There are 8 hidden switches. A switch that is on adds its own fixed numbers to the row, and there is some noise. The rows also spread widely along 13 directions, which tell nothing about the answers.
In the rows, 128 means zero.
Known rows, each followed by its switches (1 for on, 0 for off):
[ 84 125 136 121 142 142 152 130 105 119 131 114 123  98 118 117 128 151
 117 159] | 1 1 0 1 0 1 1 1
[121 146 123 104 105  97  99 152 105  37 107 138 109 104  72 114 117 125
 143  62] | 0 1 0 1 0 0 1 0
[124 147  80 121 139 138 124 133 129 127  95 133 121 135 176  96 101 152
  98  35] | 0 1 0 0 1 0 0 1
[139 162 114 131  52 121 105 107 138 129 118  89 149 148 171 104 100 120
 119 108] | 0 1 0 1 0 0 0 0
[165 139 137 142 102  55 116 165 173 110 136 157 113 141 125 124 154 131
 120 146] | 0 1 0 0 1 0 1 1
[148 181 132 132 156 157 155 137 128 127 111 154 126  85 114  70  89 148
 104 117] | 0 1 1 1 1 0 1 0
[ 96 180 112 133  98  75 125 120 120  65  80  48 139 119  95 100  94 102
 152 125] | 0 1 0 1 0 1 1 0
[123  72 179 124  80 130 114 118 137 159 135 132 119 154 131 121 188 175
 113 135] | 0 1 0 0 0 1 0 0
[153 176 142  85 112 127 140  83 125 153 111 141 119 139 122  57 106 178
 120  84] | 1 0 0 0 0 1 1 1
[ 86 148 101 145 117  86 140 159 157  92  83 147  91 151 127 167  57 146
 141 122] | 1 0 1 0 1 0 0 1
[131 128  96 155  66 118 110 156 129 140 140  98 132 146 125 135 103 105
 115 132] | 0 1 0 1 1 0 1 0
[100 117 107 119  99 126 113 126  69 109 140 135  96  63  41 109 139 180
 135 117] | 0 0 1 0 1 0 1 0
[171 162  55 180  64 131  87 154 110 157 127 127 121 108 117 104  74 132
 139 101] | 0 0 0 1 1 0 0 1
[129 129 132 120 137 139 112 161 155 130  32 157 102 162 131  68 139 162
  92  77] | 0 0 0 1 0 0 1 1
[ 95 110 100 153 114 133 105 169 101  75 118 130 126  96 120 133 102 140
 152  70] | 0 1 0 0 0 0 0 0
[119 155 139 145  68 121 127 130 126 100 115 122 121 106 163 133  47 126
 154 126] | 0 1 0 1 1 0 0 1
[125 133 122 172 146 140 136 213 145 123  86 120 160 163 103 120  63 102
 135 123] | 0 1 0 1 0 0 1 0
[129 114 124 159 125 124 152 122 120 161 174 102 151 158 119 131 110 133
 115 122] | 0 1 1 1 0 0 1 0
[122  87 143 148  86 129 121 156 134 106 158 106 112 123 181 138 149 101
 115 136] | 0 0 0 0 0 1 1 1
[128 115 106 154  97  93 101 152 140 111  96 155 105 151  87 105 125 171
 142  66] | 0 1 1 0 0 0 1 0
[151 197 121 102 130 117 154 104 113 148 142 104 117 115  49 104  99 116
 100 165] | 0 0 1 0 0 0 0 0
[123  97 185 153 113 113 162 126 120 132 181  95 118 129  88 151 111 100
 125 162] | 0 1 1 1 1 0 1 0
[167 172 137 124 167 132 166 123 139 141 128 137  72 135  90 117  99 105
  93  92] | 0 0 0 1 1 1 0 0
[104 104 174  93 123 149 124 117 119  75 122 103 166 132 204  98 131 137
 122  47] | 1 1 0 0 0 1 0 1
[ 87 144  91 166 140  93 132 152 125  48  99  78 151 111 147 108  89 112
 147  66] | 0 1 1 0 0 0 1 0
[ 74 144 146 103 156 128 153 122  84 105  84 104 131  99  43  94 103 160
 136 129] | 0 1 0 1 0 0 1 0
[ 48 100 109 113 129 109 131 134  90  98  96  94 113 144  86 145 109 153
 131 100] | 1 0 0 1 0 0 1 1

New rows, each followed by its switches (1 for on, 0 for off):
[171 152 135 134  65 120  98 142 145 127 106 160  94 119 121  88 129 143
 116 112] | 0 0 0 1 1 0 1 0
[138 134 129 163 140 164 137 208 132  88 123 151 116 121 105 135  61  83
 125 112] | 0 0 1 1 0 0 1 0
[111 160 108 121 145 123 152 145 112  78 123 154  95 105  83 124  62 134
 137  78] | 0 1 1 0 0 0 1 0
[148 178 160  90 120 104 151 123 130  73 133  94 120 142 131 120  73  56
 111 100] | 0 0 0 1 0 0 1 1
[129 155  96 116  69  96 106 142 127 140  85 137 105 164  73 120  74 151
 134 109] | 0 1 0 1 1 0 1 1
[ 99 134  64 140 110 120 113 141  95 131 117 101 112 121  71 135 118 149
 134 113] | 0 0 0 0 0 1 0 0
[138  73 159 152  88 151 105 151 125 128 146 114 140 135 174 125 147 126
 116  96] | 0 1 0 1 1 1 0 1
[138 189 135  89 129 108 168 100 133 132 137 163 103 126  97 110  76 171
 131 107] | 1 1 0 0 1 1 1 0
[ 57 163 155 110 112 120 170  68 100 108  70  84  94 121  78 126  41 155
 152 122] | 0 0 1 1 0 0 0 0
[134 157 125 171 163 142 163 166 149 137  87 165  88 138 118 135  40 136
 134  90] | 0 0 0 1 1 0 0 0
[119 139 179 120  86 111 132 118 135 101  90  82 102 151  96 101  95  89
 129 116] | 1 0 0 1 0 0 1 0
[106 130 103 107 142 105 155 115 149 142 111 145  92 207 128 145  82 154
  93  51] | 1 1 1 1 1 0 1 1
[126 152  85 160 105 145 118 145 117 134  98 136 112 100 129  69  66 152
 143  83] | 1 1 0 0 0 0 1 1
[139 163  89 137  90 119 106 130 109 100 152 109 152 105 131 118 106 134
 137  92] | 1 1 0 1 1 1 0 0
[179 128 161 159 147 137 140 164 132 145 121 149 120 129  94  75  98 129
 133  66] | 0 0 0 0 1 0 1 0
[143 146 137 119  73  99  89 136 122  96  91 120 119 117  96  98 121 132
 133 105] | 0 1 0 1 1 0 0 1
[ 92 131 148 100 114  96 149 115 118  92 148  85 147 152 127 158  84 113
 133  95] | 1 1 0 0 1 0 0 0
[125 105  90 181 115  90 124 124 107 102 191  74  75  97 100 124 143  77
 124  77] | 1 1 0 0 0 0 1 0
[133 136 106 175 112  96  96 180 137  88  69 105  85 104  76  84 134  93
 126 124] | 0 1 0 1 0 0 1 1
[175 131 132 130 121 120 112 174 145 120 122 174 141 178  75 111 120 150
 127  74] | 0 1 1 1 0 1 1 0
[ 82  97 156 184 133 101 149 131 109 130 115 109 107 115  59 120 105 163
 169 138] | 1 1 0 1 0 0 1 0
[163 149 158 133  59  95 109 115 141 116 130 110 124 136  97  87 126 121
 135 145] | 1 1 1 1 0 1 1 1
[129 146 155 113 105  94 130 158 147  95  84 141 119 153  78 116  90 135
 136 115] | 0 0 1 0 1 0 1 0
[154 111 169 154 160  62 135 154 101  91 167 117 152 101  48 114 152 131
 155 114] | 0 1 0 1 1 0 1 1
[102  65 134 146  88 102 130  95 128 144 159  81  95 168 124 135 168 136
 111  90] | 0 1 1 0 0 1 1 0
[ 93  86 123 144  59 101 105 130 105 117 140 108 108 146 101 146 106 142
 153 105] | 1 1 0 1 0 0 1 1
[115  65 151 165 123 150 126 138 106 124 154  98 162 142 166 111 128 134
 132  45] | 0 1 0 1 0 0 1 0
[105 155 123 131 115  53 114 138 127  66  63 117 116 130  75 102 112 153
 158  95] | 0 1 0 1 0 0 1 1
[138 112 106 147 125 136 136 128 115 153 163 134  90 143 111 147 103 128
 107  63] | 0 1 0 1 1 0 0 0
[154 154 152 171 153 135 141 153 143 130  88 133 134 151 109  89  60 127
 148  68] | 1 0 0 1 0 0 0 0
[ 79 145 100 137 177 141 148 180 128  63  61 108  91 101 139 113  79  88
 100  81] | 0 1 0 1 1 0 1 1
[142 101 148 149 148  97 143 108 126 173 121 115  98 181  66  90 129 148
 120  66] | 1 1 0 1 0 0 1 1
[ 87 151 128 158 123 144 167 118 122 142  78  76 100 120 102  95  57 125
 138 143] | 0 0 1 0 0 1 1 0
[117 104 115 187 149 138 133 168  99 120 162  93 173 115 119 137 105 117
 142 109] | 0 1 0 1 0 0 0 0
[108  68 123 135  65 139 115 131 120 159 166 135  76 171 105 162 130 135
 108 104] | 1 1 0 1 0 0 1 0
[145 115 141 151  92 144 125 109 106 103 141  73 122 117 152  85  86  90
 131  34] | 0 1 1 1 1 1 1 1
[103 126 115 121  99 128 130 111 130 158  84 102  89 186  92 130  92 130
 106  87] | 0 1 0 1 0 0 0 0
[127 127 134 101  78  91 101 116 120 108 139  91 174 143 138 117 155 144
 121  98] | 0 1 0 0 1 0 0 0
[ 84 147 102 100 162 124 146 113  98  89  86 108 112 148  88 128  66 137
 119  38] | 0 1 1 1 0 0 0 1
[126 153 111 164 137 109 156 117 140 141 102  94 121 137 136  82  77 143
 135  91] | 1 0 1 0 1 1 1 1
[104 106 159 146 118 143 129 168  92  77 141 111 136  75  94 122 114 110
 143 138] | 0 1 0 1 0 0 1 0
[120 134  99 155 128 115 120 144 142 134 106 110 136 140 146 117 138 142
 101 105] | 0 1 0 1 1 0 0 0
[ 94 163 130  97 143 110 136 168 124  70  99 111 164 110 112 135 105 122
 122 146] | 0 1 0 0 1 0 0 0
[ 99 148 110 129 186 126 157 121  88 129 122  98 163  91 111  96 121 175
 123  92] | 0 0 0 0 1 0 0 0
[ 85  91 147 127 134 105 170  86 109 154 164 109 106 148 133 153 128 177
 124 110] | 1 0 0 1 1 1 1 1
[ 78 103  63 150 102 159 114 142  85 122 134  55 123 105 141 132 107 100
 117 109] | 0 1 0 0 0 1 0 1
[ 73 119 116 149 167  85 177 109 128 126 122  92  69 147  96 156 115 126
 105 135] | 0 0 1 1 0 0 1 1
[100 106 110 136  99  86 116 123 110 123 141 122 116 136  97 141 163 175
 127 122] | 0 0 0 1 0 0 1 0
[102 130 147 139 138  86 146 149 121 130  81 157 105 132  48 123  88 188
 159 135] | 0 1 0 1 1 0 1 1
[144 119 133 200 127 126 143 171 159 110 140 150  66 115 125 134  98  98
 120 116] | 1 0 1 1 1 0 1 0
[116 149  79 138 117  99 113 150 117  65 137  75 104 119  99 130 135  72
 113 100] | 1 0 0 1 0 1 1 0
[112 102 138 148 190 158 166 140 129 150 132 153  83 124 135 139 135 151
  83  91] | 0 0 0 1 1 0 0 0
[108 130  86 172 124 146 138 116  84 168 148 110 123  84  77 117 102 173
 130 131] | 0 1 1 1 1 0 0 0
[ 90 159 102 125 133 153 140 166 140 103  71 139 147 144 180 119  70 148
 115 103] | 0 0 0 1 0 0 1 0
[102 111 136 151 151 100 151  96 148 155 105 127  96 167 135 124 145 183
 111  81] | 0 1 0 1 0 0 0 0
[133 149 154 132 134  82 152 120 157  98 117  80 109 151 134 103 122  79
 107  99] | 0 1 0 0 0 0 1 0
[109  93 115 175 159 134 134 154 140 147 115 145 107 147 126 118 129 162
 119  72] | 1 1 0 0 0 0 0 0
[114 101 114 186  98  63 122 124 135 132 136  97  80 144  93 164 148 141
 143 122] | 0 0 0 1 1 1 0 0
[104 154 102 149  87 118 144  99 144 168  99  83  93 167 132 124  74 130
 126 127] | 1 0 0 0 0 1 0 0
[150 125 158 106 102 138 118 173 149 107 118 154 125 158 150 148 117 117
 106 120] | 0 0 0 1 1 1 0 1
[151 143 132 104 120 145 127 147 135  88 123 122  92 136  99  95 102  79
  97  55] | 1 1 1 0 1 1 1 0
[148 133 158 179 148 119 144 155 162 145  68  80 139 182 127  90  88  94
 130 104] | 0 1 0 1 0 1 0 1
[153 114 159 166 149 113 163 129 123 144 184 124 122 137 108 116 102 123
 143  87] | 1 0 0 0 0 0 1 0
[108 100 122 172 102  94 136 110 147 152 154  77 121 146 137 113 162 132
 104 146] | 1 1 1 0 0 0 1 0
[ 82 106  56 168 116 160 137 133 105 191 117 109  88 148 122 150  73 148
 110 109] | 0 1 0 1 0 0 0 1
[140 131 154 107  88 107 121 145 167 115 124 185 105 148 163 116 135 161
 111 129] | 1 1 0 0 0 0 1 1
[ 88 105 149 143 160 137 160 144 101 132 105 116  79 112  69 134  91 130
 134 128] | 0 0 0 0 0 0 0 1
[ 87 139  95 180 162 125 164 130 114 152 121  91 169 132 162 135  72 165
 139 105] | 0 0 0 1 1 0 0 0
[152 142 120 131 175 141 147 150 120 153 139 147 169 133 138  93 141 172
 106 116] | 0 0 0 1 0 1 1 1
[129 109 128 106  89 119 128 127 107 113 182 163  71 113 107 163 127 143
 117 110] | 0 1 0 1 1 1 1 1
[146 112 112 174 150 117 123 140 104 122 161 153 134  77 100  89 162 184
 127  79] | 0 1 1 1 1 0 1 0
[147 128 145 157 133 157 124 176 139 120  81 181 101 111 116  92  86 163
 147  62] | 0 1 0 0 1 1 0 0
[173  98 131 140  86 153 104 191 133 130 168 156 136 146 160 124 117 101
 112  99] | 0 0 0 0 0 0 1 1
[123 145 133 141 168 123 156 158 195 104  74 149  84 160 169  98 111 115
  78  77] | 1 1 1 0 1 0 1 0
[ 96  71 121 149 142 153 151 109 122 142 169  83  98 143 158 117 148 109
  77  63] | 1 1 1 0 0 0 1 0
[ 79 121 156 109 106 144 127 144 120 107  85 117 160 128 143 119 106 161
 133 131] | 0 1 0 0 0 0 0 0
